The rows are grouped in 4 different ways at once. Each group adds its own fixed numbers to the row, and there is some noise. The rows also spread widely along 16 directions, which tell nothing about the answers.
Some rows, each with its group in each grouping after it:
-.02 -.14 -.08  .10  .02 -.04  .09  .02 -.08  .02 -.26 -.03 -.21 -.13  .17 -.30 -.07  .09 -.22  .09 -.09 -.02  .28 -.07 -.11 -.07  .22
Q V D makem
 .03 -.23  .24 -.09 -.06 -.21 -.05  .19  .52  .14  .22  .11 -.07 -.09  .10 -.12  .00  .03  .21  .23  .24 -.17 -.09 -.13 -.07 -.12 -.01
E V U geb
-.08  .27 -.15  .01 -.24  .25  .19 -.01 -.04 -.03 -.04 -.02 -.30 -.21 -.14  .17 -.20 -.13 -.20 -.08 -.07 -.06  .06  .28 -.07  .14  .00
E Z D lere
 .22  .06  .26  .04  .04  .12 -.13 -.01 -.02 -.10 -.19 -.09 -.06  .01  .11 -.19 -.35 -.10 -.12 -.02 -.01  .00 -.02  .06  .25 -.07 -.04
Y P S geb
-.09 -.24 -.42  .36  .10 -.01 -.03  .16  .00  .01  .03 -.11  .39 -.08 -.01  .18  .26 -.15 -.01 -.06  .08  .11 -.05 -.03 -.19  .07  .02
Y P R pab
 .35  .08 -.10  .41 -.01  .15  .09  .19  .19 -.15 -.11  .10 -.04  .17 -.11 -.18 -.16 -.11  .07  .06 -.04 -.02  .12  .01  .16  .02  .19
Q Z K pab
-.06 -.29  .22 -.08  .06 -.06 -.17  .13  .19  .25  .11 -.01  .00 -.02  .18 -.15  .01  .09  .16  .19  .24 -.12  .00 -.25 -.13 -.22  .01
Y P S lere
-.15  .18 -.22 -.15 -.21 -.21  .14  .22  .29  .02  .22  .00  .14 -.09 -.15  .09  .23 -.28  .15  .05  .17 -.08 -.12 -.04 -.26  .37  .07
E Z R makem
 .26 -.03 -.33  .19 -.17  .46  .10  .01  .21  .12  .23 -.14 -.21  .02 -.03 -.23 -.08  .13  .06  .11 -.21 -.18 -.35 -.14 -.39 -.12 -.03
Q Z U makem
-.11  .14 -.13  .07  .05 -.11  .04 -.14  .02  .00 -.20  .14  .02 -.28  .04  .03 -.26  .04 -.13  .01  .02  .04  .10 -.08  .06  .01  .00
Y Z M makem
 .19  .05  .12  .00  .06  .34  .00 -.09  .08  .00  .02 -.13 -.43  .22 -.09 -.49 -.06  .10 -.01  .18 -.14 -.10 -.11 -.02 -.18 -.18  .09
Y V M lere
 .11  .07  .00  .18  .12  .23 -.06 -.37  .09 -.25 -.09 -.20  .10 -.09 -.16 -.08 -.22  .14 -.26  .37 -.05  .19 -.26  .08 -.25 -.17 -.13
E V K pab
-.13 -.11 -.20  .13  .09  .09 -.13 -.07 -.23 -.09  .22  .12 -.18 -.04 -.14 -.12 -.03  .29 -.04  .17 -.14  .02  .08  .25 -.02 -.32 -.20
Y P M pab
 .02  .01 -.17  .01 -.11 -.04  .01  .09  .18  .30  .10  .01 -.14  .01  .04  .07 -.17  .07 -.08  .00 -.06  .11 -.08  .14  .00 -.06  .03
Q P D geb
 .05  .07  .39 -.24  .08 -.03 -.08  .06 -.06  .02  .01 -.16  .03 -.15 -.03 -.26 -.28 -.04 -.25 -.10 -.12  .17 -.07  .10  .10 -.02 -.26
Y V M pab
 .13 -.21 -.02  .09  .01 -.02 -.15 -.01  .19 -.10 -.18 -.15  .08  .01 -.16  .01 -.12  .12 -.26  .01  .04 -.07 -.02  .09 -.04  .03 -.08
Y V D pab
-.01  .14 -.13 -.03 -.08 -.26 -.04  .17  .03 -.04  .10  .23  .06  .26 -.04 -.07  .19 -.09  .28  .10  .18 -.03  .13  .16  .12  .11  .11
E P R lere
 .22  .20  .00 -.12 -.32 -.21  .10  .18 -.04 -.07 -.16  .03  .07  .10  .06 -.16 -.16 -.10 -.13  .02 -.15  .17  .18  .30  .15  .10 -.10
Y Z R pab
-.36 -.10  .34 -.05  .17  .03  .05 -.10  .06  .12  .05  .14 -.04 -.40  .14  .05  .11 -.06  .09  .01  .22 -.09  .06 -.20 -.09 -.12  .12
E P U lere
-.05 -.06 -.18  .39  .07  .32  .26  .06  .20  .39 -.01  .16  .08 -.29 -.18  .05 -.21  .20 -.18 -.26 -.08  .12  .01 -.21 -.14 -.01  .08
E V M pab
-.30  .10 -.46  .04 -.01 -.01  .07 -.05 -.35 -.10  .12  .18  .05  .11 -.09 -.01  .40  .09  .21 -.12 -.02 -.15  .09  .19 -.05  .12  .08
Y V M makem
-.08  .14  .16 -.06  .31  .21 -.09 -.02 -.13  .03  .09 -.24  .13 -.06 -.22 -.24 -.01 -.08 -.06 -.16  .05 -.06 -.20 -.24 -.13  .24  .04
Q V M makem
 .13  .08 -.05  .09 -.02  .08 -.03 -.11 -.31 -.10  .08 -.02  .34  .12  .13 -.23  .13  .03  .09  .06 -.34  .36 -.12  .26  .05 -.22 -.34
Q Z R lere
 .20 -.01  .00  .20 -.03  .34  .06  .17  .11  .16  .12  .01 -.14  .49 -.10 -.27  .34  .04  .24  .15  .04 -.12  .03 -.01 -.18 -.03  .27
E V R lere
 .01  .09 -.04  .03  .07  .11 -.01  .04 -.11  .29  .01 -.14  .04  .09  .43  .11  .04 -.21  .09  .16  .13  .24 -.07  .11 -.05 -.20  .06
Y V M lere
-.10 -.06  .09  .03  .27  .07 -.19 -.03 -.17  .10 -.10 -.23  .44 -.04  .11  .14  .03 -.14 -.03 -.24  .18  .13 -.14 -.07  .04  .10 -.06
Y V S lere
-.05 -.18 -.16  .17 -.15  .05 -.08  .19  .06  .05 -.07  .07  .23 -.01 -.20  .08  .11  .13  .02 -.06  .24 -.36  .17 -.16 -.22  .18  .05
Q P R lere
 .20  .16  .15  .08 -.04  .42  .08  .08  .10  .03  .16 -.04 -.06  .04 -.05 -.08 -.08 -.17  .16 -.01  .02 -.12 -.18 -.05  .00 -.07 -.04
Y Z M pab
-.01  .16  .16 -.15  .22  .16 -.12 -.29  .00  .00  .11 -.01 -.32  .16  .08 -.07 -.09  .07  .12  .13  .10 -.06 -.21  .11  .11 -.11  .13
E V U geb
 .07 -.08  .26 -.16 -.15  .04  .02  .10  .30  .18 -.09 -.15 -.01 -.23  .12  .10 -.20 -.08 -.25 -.25 -.01 -.05 -.23  .02 -.01  .09 -.20
E V M geb
 .17  .12 -.36  .04 -.12 -.03  .06 -.10  .08 -.23  .05  .18  .00 -.25 -.08 -.27 -.51  .09  .12 -.04  .06 -.23 -.16 -.15  .05  .07 -.12
E P D pab
-.22 -.34  .13  .16  .22 -.35 -.31  .29  .17 -.25  .08 -.23  .04 -.18 -.26  .13  .24 -.22 -.38  .19 -.06  .29  .16  .48 -.06 -.08 -.26
Q V R lere
 .12  .26 -.04  .06 -.01  .06  .02  .06  .02  .19  .09 -.05 -.01  .12  .05 -.05 -.20 -.09  .02  .19  .08  .20 -.03  .19 -.03 -.02  .09
Y V U geb
-.25 -.02 -.21 -.01  .10 -.10  .26 -.16 -.14 -.05  .00  .15 -.05 -.12  .01 -.29  .26  .05  .08 -.20 -.23  .11  .05  .04  .03  .00  .19
Y V D pab
-.11 -.14  .02 -.03  .07 -.10 -.14  .08 -.02  .15  .03 -.04  .18 -.27 -.12  .01 -.23  .17 -.24 -.17 -.04  .10  .01 -.03 -.04  .08 -.31
E Z R lere
-.04 -.08 -.07  .05  .06  .06 -.11 -.01  .07  .00 -.03  .04 -.24 -.13 -.09 -.02 -.25  .13 -.18  .03  .05 -.11  .07  .11 -.02 -.06 -.06
E V R lere
-.07  .19  .11  .02  .11  .10  .14 -.16  .12  .22  .03 -.06 -.16  .10  .29  .04  .22 -.22  .09  .24 -.03  .35 -.16  .12 -.12 -.20  .28
E P U lere
-.07  .17 -.05 -.11 -.14  .40  .11 -.16  .13  .02  .30  .17 -.18 -.06 -.22 -.05  .04  .07  .37 -.17  .03 -.44 -.27 -.11 -.11  .03 -.03
Y Z U lere

New rows. What belongs after each?
 .14 -.02  .17 -.04  .12  .13 -.05 -.01  .21  .08  .15 -.04 -.24 -.04  .02 -.41 -.24  .05  .02  .16 -.05  .03 -.16 -.10 -.09 -.19 -.06
E V R lere
-.12 -.02  .06 -.06  .03  .15 -.19  .04  .10 -.10  .27  .17 -.31  .09 -.28  .09 -.02  .10  .20 -.03  .21 -.44 -.03  .20  .18 -.01 -.03
Y V K geb
-.09  .12 -.15 -.06  .29  .11 -.09  .09 -.29  .26  .12 -.20 -.22 -.03  .05 -.02 -.28 -.05 -.21 -.07  .02  .21 -.04  .06 -.01  .07  .13
E P R pab
-.05 -.37  .14 -.08 -.01  .29 -.08  .18  .02  .06 -.14 -.38 -.17 -.07  .25  .02  .27 -.25 -.08 -.16  .22 -.45 -.03 -.18 -.30  .09  .14
Y V R lere
-.09 -.13 -.05  .13  .04  .08 -.17  .04 -.04  .01  .05  .06 -.11  .13 -.21 -.02 -.01  .32 -.06  .23  .13 -.13  .21  .17 -.10 -.12 -.01
E V S lere
-.02  .24 -.21 -.01  .11  .01  .00 -.07 -.20  .10  .12  .04 -.04  .17 -.14 -.26 -.09  .12  .12  .07 -.06  .15  .03  .05  .00  .06  .08
Y Z D lere
-.08 -.12  .01  .31 -.15  .01  .11 -.05  .03 -.13 -.32  .10  .62 -.30 -.20  .18  .12  .10 -.25 -.17  .05 -.02  .12 -.10 -.15  .16 -.14
E P M pab
 .06  .39 -.27  .04 -.05  .14  .09  .28 -.24  .09  .07 -.01 -.33  .05  .06  .11 -.25 -.35  .08 -.22  .05 -.06  .13  .28  .20  .23  .22
Q Z U lere
 .04 -.06  .07  .07 -.05 -.11 -.05  .29 -.04  .08  .00  .09  .05  .07 -.04 -.18  .05 -.02 -.04 -.06 -.03  .04  .22  .12  .15  .03  .00
Y P D makem
-.03 -.32  .24  .15  .10  .06 -.07 -.04  .37 -.13 -.14 -.10 -.08 -.12  .00  .03  .16 -.03 -.13  .23  .11 -.13  .00 -.04 -.16 -.22  .04
Y V M pab
-.17  .14 -.10  .09  .25  .07 -.11 -.19 -.11  .17 -.13  .09  .08 -.21 -.02  .26 -.36  .09 -.16 -.14  .18  .11  .03  .03  .12  .04  .00
E V R lere
-.06  .19  .08  .00 -.04  .07  .12 -.09  .14  .38 -.17  .15  .07 -.04  .12  .22 -.16  .05  .02 -.10  .08  .14  .03 -.06  .09  .00  .14
Y Z K lere
 .00 -.06  .01  .30  .41  .31  .04 -.32  .12  .03 -.24 -.20 -.19 -.01  .09 -.01  .05 -.11 -.21 -.11 -.17  .29 -.21  .01  .00 -.12  .24
E V D lere
 .17 -.06 -.10  .28  .13  .06 -.10  .16  .05  .15  .08  .04  .22  .08 -.02  .04 -.09  .01  .00 -.25 -.14  .25 -.10  .21  .21 -.07 -.17
Q V U lere
-.13 -.44  .04  .39  .10  .05  .01  .21  .11  .16 -.11  .01  .36 -.57 -.03 -.11 -.15  .05 -.26 -.27 -.10  .12  .12 -.28 -.12 -.12 -.21
Y P S lere
-.15 -.11 -.02  .00  .22  .10 -.15 -.01 -.28  .12  .01 -.07 -.11  .05  .00 -.08  .08  .13 -.12 -.11 -.03  .02  .05  .05 -.04  .00  .02
E P R lere
-.20 -.06  .13 -.04  .07  .21 -.21  .07 -.15  .17  .16  .03  .18 -.09 -.05  .37  .11  .04 -.06 -.26  .13 -.10 -.09  .13  .10  .04 -.21
E P R makem
-.23  .21 -.12 -.04  .23 -.03  .04 -.22  .34  .15  .19  .15 -.09 -.28 -.37 -.12 -.28  .11  .05  .03  .04  .07 -.17 -.26 -.13  .07  .06
Y Z R lere
-.16  .03 -.47  .03 -.26 -.15  .10 -.09 -.33 -.10 -.15  .35  .12  .09  .06  .03  .21  .24  .13 -.21 -.04 -.26  .24  .17  .11  .14  .08
Q P R geb
 .09  .06 -.18 -.04  .02 -.06 -.12 -.04 -.10 -.18  .16 -.06  .03  .17 -.17 -.15 -.03  .16  .02  .14 -.08  .03 -.15  .16 -.04  .03 -.21
E Z M pab
 .28  .03  .01  .16 -.27  .13  .08  .08 -.10  .02 -.21 -.06  .30  .05  .19 -.21 -.10  .03 -.05  .27  .04  .03  .11 -.08 -.22 -.12 -.05
Y P M pab
 .09 -.19 -.07  .09  .06  .07 -.19  .27 -.17 -.08  .20 -.29  .21 -.15 -.06 -.25 -.11 -.12 -.09 -.09 -.01  .02 -.15 -.01 -.15  .09 -.34
E P D lere
 .04 -.18  .12  .03  .07 -.08 -.28  .20  .19 -.16 -.04 -.18 -.20  .13  .05  .18  .13 -.17 -.11  .30  .24 -.16  .09  .16 -.01  .01  .04
E Z R makem
-.17  .20  .38 -.39  .07 -.17 -.04 -.01  .12 -.10  .12 -.09 -.15 -.31 -.32 -.44 -.24 -.02 -.18  .07  .05 -.11 -.09 -.23 -.18  .23 -.06
E P M makem
 .06 -.13  .19  .15  .16  .04 -.22  .16  .17 -.09  .12 -.04  .15  .06 -.18 -.04  .07 -.03  .04  .02  .00 -.02 -.07  .00  .11 -.04 -.13
Q Z S makem
 .16 -.40 -.18  .23  .06 -.13 -.20  .14  .29  .17  .01 -.09  .16  .12  .14 -.06  .03  .14  .10  .26  .16  .02 -.03 -.18 -.16 -.17 -.05
Y Z D lere
 .03  .13  .02  .10 -.03  .01  .00 -.11  .04 -.10 -.12  .04 -.10  .12 -.08 -.05  .08  .00 -.07  .12 -.10  .07  .06  .24 -.01 -.06  .12
Q P U lere
-.04  .07  .29  .03 -.07  .25  .04 -.05  .13  .03 -.14 -.07  .05 -.15 -.05  .01  .01 -.05 -.14  .16  .14 -.13  .04 -.09 -.22 -.04  .03
Y V M makem
 .15 -.19  .28 -.03  .27 -.20 -.36 -.05  .03  .08 -.31 -.17  .20  .28 -.14 -.32 -.07  .41 -.30  .13  .11  .01  .05 -.30 -.07  .14  .03
E P M makem
 .24 -.36  .06  .20 -.04 -.02 -.15  .29  .10  .08  .03 -.08  .36  .02  .22 -.21  .07 -.05  .18  .09  .15 -.08 -.02 -.24 -.09 -.14 -.14
Q P D lere
 .08 -.16  .26  .26  .05  .16 -.18  .03  .05  .07  .05 -.04  .32  .02 -.09 -.06  .00  .17 -.10  .28 -.01  .25  .00  .07 -.12 -.30 -.25
E P S lere
 .01  .04  .35 -.19  .06 -.13 -.09 -.01  .08 -.15  .12  .08 -.30 -.04  .04 -.23 -.19 -.02  .01  .25 -.10  .11  .07  .25  .24 -.30 -.12
Y Z S pab
-.35  .25  .08  .04  .07  .33  .16 -.26 -.36  .10  .05  .17  .08 -.24 -.03  .12  .11  .03  .04 -.04 -.11  .13  .11  .09 -.05 -.13  .00
Q Z R lere
 .09 -.12  .24  .03  .29  .17 -.31  .10  .08 -.19  .24 -.22  .10  .07 -.05 -.25  .08 -.23  .19  .07  .16 -.14 -.30 -.17  .02 -.06 -.10
Y P S makem
-.40 -.03  .15 -.09  .09 -.05  .06 -.09 -.10  .20 -.11 -.04  .11 -.26  .03 -.04  .08  .05 -.10  .12  .22 -.01  .17 -.26 -.26  .06  .26
Y P S geb
-.05  .19 -.18 -.08  .10  .10  .00 -.39  .35  .19  .18  .04 -.03 -.20  .04  .00 -.36  .17  .26  .37  .32 -.15 -.38 -.43 -.31 -.09  .12
Y Z U geb
 .08 -.05  .28 -.24 -.14 -.26 -.14 -.04  .11 -.23 -.23 -.08 -.05  .05  .09 -.10  .06 -.06 -.20  .02 -.09 -.05 -.01  .22  .16  .02 -.09
Q P D makem
-.24 -.29  .06  .10 -.03 -.20 -.05  .11  .15  .21  .00  .10  .08 -.40  .00  .26 -.09  .15 -.28 -.13 -.08  .15  .15  .19  .04 -.10 -.25
Y Z U geb
 .17  .10 -.07  .10 -.12  .22  .00  .10 -.38 -.06 -.27 -.25 -.21  .01  .32 -.01 -.22 -.16 -.25  .10 -.01 -.01  .19  .21 -.05 -.01 -.02
E Z M lere
-.08  .24  .26  .05 -.01  .21  .08  .05 -.06 -.02  .18  .10  .18 -.18 -.12 -.17  .06 -.16  .15  .10  .08 -.05  .00 -.08 -.10 -.01  .04
Q P U makem
 .17 -.06  .29  .05 -.02  .02 -.14  .14  .00 -.11 -.18 -.06  .12 -.26  .07 -.21 -.33 -.10 -.20 -.06  .07 -.12  .09 -.09  .09  .01 -.16
Y P U makem
-.08  .16 -.03  .11  .09  .19  .05 -.02 -.15 -.06  .11  .07 -.04  .00  .12 -.04  .12 -.24  .25  .11  .18 -.08 -.01 -.02  .00  .01  .21
E P R geb
-.03 -.13 -.12  .02 -.09 -.01  .00 -.12 -.08  .17 -.19 -.07 -.03 -.16  .30 -.07 -.14  .19 -.22  .23 -.02  .11  .07 -.04 -.27 -.20 -.03
E P R lere
-.32 -.02  .01 -.14  .22  .04 -.07 -.10  .24 -.04  .23  .04 -.41 -.10 -.31  .08  .15  .04  .09 -.15  .07 -.28 -.19 -.05 -.04  .12  .05
E Z M lere
-.14 -.24  .09 -.07  .12  .11 -.36  .04 -.07  .14  .13 -.05  .12 -.28 -.11  .40 -.32  .23 -.25 -.19  .22 -.17 -.09  .07  .07 -.03 -.38
E P R pab
-.01 -.11 -.15  .36  .07  .44 -.05 -.09 -.21 -.12 -.11 -.08 -.02 -.14  .07  .03 -.02  .02  .00  .21  .12 -.26  .14 -.13 -.24 -.16  .05
Q Z R lere
 .07 -.20 -.20  .20  .15  .07 -.07 -.05  .43  .13  .05 -.09 -.05  .10  .14  .09  .17 -.04  .05  .04 -.05  .10 -.36 -.01 -.09 -.20  .02
Y V M makem
 .09 -.12 -.19  .05 -.07  .15 -.01  .12  .03  .04 -.01 -.09 -.17 -.13  .14 -.07 -.25 -.01 -.03  .01  .11 -.22 -.05 -.10 -.11 -.05  .04
Y P K pab
-.20  .09  .20 -.17  .06  .13  .05  .25 -.18  .25 -.09 -.18 -.28 -.18  .05 -.02 -.11 -.27 -.23 -.19  .13 -.06  .25  .04 -.05  .18  .22
Y V R lere
 .14  .06 -.09  .05 -.01  .14 -.19  .08  .11 -.01  .14 -.10 -.14  .12 -.17  .00 -.22  .01  .03  .20  .17 -.15 -.07  .15 -.07 -.03 -.05
Q V D lere
-.12 -.17  .24  .17  .18 -.09  .01 -.07 -.23  .31 -.22  .20  .43 -.32  .29 -.14 -.20  .23 -.07  .01  .10  .26  .29 -.30  .07 -.21 -.05
E P D lere
 .13  .06 -.07  .02 -.13 -.03 -.04  .25 -.23  .04 -.02 -.06  .31 -.10 -.12 -.35 -.29  .04 -.11 -.12  .01 -.08  .11 -.14 -.09  .26 -.11
Q P R geb
 .15  .25  .04  .11 -.26 -.11  .19  .10  .14 -.26 -.21  .18  .04  .08 -.08 -.23  .10 -.29  .05  .00 -.13  .04  .17  .21  .12  .10  .13
Q P R lere
-.19 -.31  .16  .30  .39  .07 -.11  .03 -.02 -.18  .07  .07 -.31 -.26 -.12 -.35  .01  .00 -.05  .15 -.05  .01  .27  .05  .06 -.33  .02
Y V D lere
-.13  .12 -.11  .07  .19 -.23 -.16 -.13 -.09 -.02 -.09  .11  .16 -.01 -.02 -.05 -.14  .05  .11  .33  .36  .04  .20 -.09  .00 -.01  .16
Y P D lere
-.20 -.02 -.13 -.02  .31 -.31 -.22  .00 -.25 -.14  .06  .08 -.09 -.10  .14  .05 -.17  .00  .10  .27  .29  .00  .25  .10  .17 -.09  .08
Y Z U pab
